There are 4 nested groupings, the coarsest first. Each group lies inside one group of the grouping before and may be the whole of it. The rows also spread widely along 13 directions, which tell nothing about the answers.
(in the rows, 128 means zero)
Known rows, each followed by its group in each grouping:
[138 193 205  91  87 154 175  88  64 139 136 150 122 142 134  98 166 154
  84  97 118 139 176 138 188  62]  Q_608 Ros Daba Q_514
[ 99 127 125 116  52 135 110 120 104 141 124 176 169 156  97 123  84 134
 143 117 120 131 123 139 151 129]  Q_603 gosud vomi Q_785
[188 162 100  88 141 142 145 147 129 147 165 174 164 124 107 157 136 112
  81 143 123 106 117 135 114 183]  Q_608 Ros Daba Q_915
[ 85  99 171  96 124  84 105 186 152 116 110 165  98 151 118 129 152 136
 142 110 111 128  92 140 150 143]  Q_608 Rit mag Q_314
[160 147 127  95 123 133 100 139 150 142 147 164 146 115 115 155 125 129
 123 152 119 106 119 151 133 155]  Q_603 sura Buk Q_127
[132  97 110 126 128  54 127 121 121 129 115 162 121 164 177 132  74 155
 141 177 158 100 118 133 150 114]  Q_608 Rit vosu Q_464
[109  97  85 169 150  87 107 192 122 119 107  97 133 164 139 126  87  96
 135  91 134 158 124 130  85 203]  Q_603 Pimi tiliv Q_81
[ 94 114 134 104  87  87 107 135  91 113 108 155 107 118 151 109 121 164
 160  86 133 110 159 143 169 122]  Q_603 vagan dom Q_482
[113 124 166 130 130 121 129 168 133 141 118 117 127 157 113 139 152 112
 125 123 111 157 103 127 114 135]  Q_603 gosud nabip Q_281
[ 84 127 146 113 135 138 118  69 129 142 157 150 112 138  77 121 118 127
 150 138 155 132 109 153 170 140]  Q_603 sura las Q_987
[152 144 130 155 146 104 105 136 140 112 137 104 138 148 166 124  86 142
 124 163 117 154 143 151 120 151]  Q_603 Pimi tiliv Q_483
[ 82 118 123 114 163  92 103  99 128 157 149 148 122 151 125 126  92 113
 154 154 141 134 112 148 161 152]  Q_603 gosud penu Q_345
[134 131 145 179 127 150  81 122 206 100 114  82  88  75 124 140 152 153
 153 115 124 151 134 134 120 115]  Q_603 vagan Ruva Q_543
[123 150 110  71 135 143 153 137 116 169 166 151 178 130  99 178 185  96
  86 120 117  94 108 113 131 166]  Q_608 Ros Daba Q_514
[ 98  98 159  98  96  90 160 146  78 121 118 131 136 166 117 160 172 153
 131 120 139 105 109 132 130 115]  Q_603 gosud penu Q_345
[152 135 151 133 123 140 114 154 128 129 124 145 127 142 103 132 130 135
 164 157 126 115 119 145 117 129]  Q_608 Ros Daba Q_915
[132 124 129 119 120 158 126 136 141 120 128 128 121  94 110 136 163 141
 176 154 128 122 145 123 124 125]  Q_603 Pimi tiliv Q_81
[120 138  68  87 122 161 138 119 105 174 147 127 174  76 143 159 180 119
 165 156 120  85 181  88 139 118]  Q_603 gosud nabip Q_281
[148 125 141 147 118 103 102 123 121  88 118 125 101 133 162 115 109 191
 163 155 138 107 159 159 147 103]  Q_608 Rit vosu Q_464
[126  98 100 103  60  98 150 138 134 103 115 174 144 119 131 148 124 167
 105 120 139 121 113 111 134 131]  Q_603 gosud penu Q_345
[129 130 142 142 107  97  88 124 122  98 130 113 130 151 141 154 122 173
 121 114 129  93 124 170 143 129]  Q_608 Rit vosu Q_464
[ 84 107 123 112 115 169 140 176 142 125 133 152 131 139  66  94 138 107
 157 131 115 184 129 112 113 183]  Q_603 sura Buk Q_127
[ 59  79  60 137  73 136 115  96 177 142 143 154 193 139  83 155  79 124
 168 188 145 127  83  97 133 155]  Q_603 sura las Q_987
[120 152 164 111 147 131  95 108 173 141 164 156 132 153 107 138 115 126
 115 165 109 137  94 164 163 143]  Q_608 Rit vosu Q_464
[108 119 146 109 118 124 154  98 135  91 146 146 106 130 121 110 149 182
 131 160 138 134 138 131 166 117]  Q_608 Rit mag Q_314
[140 150 158 116  97  76  76 130 106 145 120 135 153 155 166 167 102 144
 113 115 122  80 124 172 155 113]  Q_603 sura Buk Q_127
[ 84 131  93 128 146 156 134  99 195 150 153 139 132 113 112 110 122  99
 111 145 122 179 126  91 155 152]  Q_608 Rit mag Q_314
[ 86  99  78  89 116 126 146 183  65 143 126 115 162 122 130 142 180 120
 178 112 130  90 173  98 111 159]  Q_603 sura las Q_987
[150 148 127 161 149 137 130 130 108 146 131  69 140 136 139 137 135 116
 131 135 133 137 154 129 102 134]  Q_603 vagan dom Q_482
[ 79 126  95  78 107 110 151 133 152  93 163 160 153 118 161 100 118 166
  92 146 105 177 158 104 163 170]  Q_603 sura las Q_987
[ 59 113 168 105 148 124 208  88 104 114 130 128  60 141 129  62 177 149
 118 114 154 190 166  93 184  94]  Q_608 Rit mag Q_314
[177 117 100 102 145  82 159 166  80 120 127 182 112 154 120 126 110 126
  95  99 162 106 116 144 109 192]  Q_608 Ros Daba Q_514

New rows, each followed by its group in each grouping:
[140 191 177 122 139 163  76 165 107 128 152  93 141 144 120 130 166 128
 116  89  74 124 165 184 137 152]  Q_608 Rit vosu Q_464
[ 95 116 141 114 142 119 114 114 165 147 132 148 112 123 109 140 130 106
 141 134 134 143  97 126 152 140]  Q_603 Pimi tiliv Q_483
[157 125 153 119 121 124 140 199 173 107 119 129 131 122 140 135 157 142
 117 154  95 166 121 119  92 144]  Q_603 vagan Ruva Q_543
[107 113 159 196 130 147 166 163  57 117 107  33 127 197  94 104 148 118
 156 108 144 176 152 128  70 140]  Q_603 vagan dom Q_482
[ 89 157  93 114 143 168  77 174 148 168 153 133 164 118 103 103 108  66
 144 100  78 174 152 128 126 210]  Q_603 vagan dom Q_482
[ 82 139 106 115 142 121  93  97 160 110 179 100 157 107 140 156 148 153
 117 130 109 127 138 146 153 173]  Q_603 vagan Ruva Q_543
[133 101  89 175 116 115 139 156 133 115 105 100 133 138 138 122 103 123
 128 113 144 162 138 110  86 157]  Q_603 vagan Ruva Q_543
[ 95 122 166  91  88  99 114 174  98 124 104 142 130 134 145 139 163 139
 143  84 104 114 141 136 152 118]  Q_603 Pimi tiliv Q_483
[123 133  90 147 118 134 116  57 161 107 150 122 116  94 120 135 108 156
  99 113 163 136 139 133 154 147]  Q_603 sura Buk Q_127
[159 100 131 174 103  89 154 135  77 127  81  88 122 155 147 172 147 151
 148 122 180  69 125 117  96  77]  Q_608 Ros Daba Q_915
[151 131  96 175 144 185 159 101  94 148 132  85 127 125  85 111 130 102
 165 134 167 148 167 120  91 142]  Q_603 vagan Ruva Q_543
[118  96  86 181 128 124 154 130 149 111 111  58 129 112 149 145 150 140
 136 132 153 149 147  87  88 128]  Q_603 vagan Ruva Q_543
[151 141 167 177  88 123 160 128  96  88 111  90 120 176 130 101 104 164
  82 100 144 181 144 144 112 118]  Q_603 sura las Q_987
[126 153 138 103 104 125 132 135 120 107 156 138 161 139 142 121 126 156
  95 127  99 154 151 149 140 159]  Q_603 vagan Ruva Q_543
[128 151 127 100  88 124 125 160 132 141 137 123 188 131 158 160 145 135
  96 134  94 124 141 117 130 128]  Q_603 sura las Q_987
[146 181  93  93 155 174 119 171 121 174 149 124 160  90 131 133 162  64
 101  79  91 144 177 116 119 183]  Q_603 Pimi tiliv Q_81
[134 102 125 142  98 108 149 124  60 146  97 132 122 158 105 138 122 122
 150  97 173 103 126 135 117 113]  Q_603 gosud penu Q_345
[ 63 116 131 101 147 110 100  83 152 120 142 133  79  83 134 127 158 157
 160 109 140 126 145 127 186 121]  Q_603 gosud vomi Q_785
[ 84 103 101 126 130 100 130 126 160 158 120 148 133 134 126 151 124 100
 123 120 144 127  94  93 141 137]  Q_608 Ros Daba Q_915
[125 148 128 126 126 140 129 111 120 147 144 116 149 144 130 142 140 124
 111 133 125 120 141 130 144 121]  Q_608 Rit vosu Q_464
[126 125  78 146 114 131 148 114 118 115 131 115 135 122 141 110 105 139
 109 116 151 155 169 109 125 154]  Q_603 sura Buk Q_127
[122 151 161 130 181 112 134  71 129 133 166 130 102 157 123 117 116 139
 123 170 148 141 117 155 162 132]  Q_608 Ros Daba Q_514
[125 119  91 132 120  39  91 157 152 111 129 133 167 151 218 146  60 160
  99 158 104 133 125 135 135 157]  Q_603 gosud nabip Q_281
[128 126 158 130  58 132 129 120 169  93 109 140 108 102 108 145 152 169
  85  79 136 143 107 126 145 106]  Q_603 sura las Q_987
[142 117 124 140 116 122 134 139 142 117 116 145 112 126 123 105  99 139
 140 143 140 159 130 125 120 142]  Q_603 vagan dom Q_482
[132 105 155 113  86 135 147 139 127 117 111 163 105 128  75 136 149 142
 136 110 155 125  99 132 125 125]  Q_603 sura las Q_987
[ 66 148 195  88 166 112 111 165 186 167 145 157 122 172 137 109 134  85
 102 146  72 196  99 126 170 139]  Q_608 Rit vosu Q_464
[132 180 121  96 211 105  79 121 124 187 165 142 119 124 158 118  99  76
 112 113 110 140 153 166 163 177]  Q_603 gosud penu Q_345
[150 183 180 147 180 113  77  85 139 160 161  84 131 162 148 170 127 120
  96 145 120 104 114 184 154 114]  Q_608 Rit vosu Q_464
[127 159 117  98 120 139  91 112 115 148 164 149 164 126 106 150 121 124
 122 122 113 107 130 167 150 164]  Q_603 gosud penu Q_345
[149 144 152 112  94 132 103 157  97  79 125 116 108 100 120 137 178 182
 126  59 124  98 163 169 133 144]  Q_603 sura las Q_987
[ 45 102 121 155  99  92  96 110 132 117 116 145 120 167 119 101  72 135
 151  96 139 149 111 135 167 145]  Q_608 Ros Daba Q_514
[148 151 159 148 104 153 161 102 112 134 139 105 151 156 111 125 124 138
 111 162 133 158 133 130 121 109]  Q_603 vagan dom Q_482
[169 173 139  78 157 174 141 154  76 161 168 140 150 130  86 131 168 100
 127 131 117 114 155 157 115 175]  Q_603 sura las Q_987
[110 118 104 133 134 136 123 149 150 156 127 107 145 122 114 156 145  97
 136 130 133 132 117 104 107 150]  Q_603 sura las Q_987
[132 142 148 109 114 165 139 152  86  93 135 158 105 136 119  51 127 169
 184 153 111 156 202 148 149 129]  Q_608 Rit vosu Q_464
[ 88 139 149 128 119 141 155 105  54 164 140  97 156 180  98 134 148 104
 126 106 138 134 140 136 136 121]  Q_603 gosud penu Q_345
[ 79  94 116  74  95 136 164  94 148  94 148 186 110  87 107 105 156 181
 165 163 142 142 142 108 171 128]  Q_603 vagan Ruva Q_543
[ 92 131 148 106 116 100 108 170 132 136 116 113 135 126 167 140 157 134
 134 109 102 130 147 119 144 118]  Q_603 sura las Q_987
[164 150 152 158 126 110 114 108 132  72 129 114  91 117 177  83  90 197
 133 144 131 166 182 165 145 117]  Q_603 vagan Ruva Q_543
[110 139 107 162 163 127 107  95 142 114 150  86 111 120 120 143 139 134
 112  93 148 127 133 139 135 162]  Q_608 Ros Daba Q_915
[ 89 128 113  91  89 129 131 120 105 145 120 141 132  94 144 129 159 137
 144  92 133 109 171 104 168 105]  Q_603 sura las Q_987
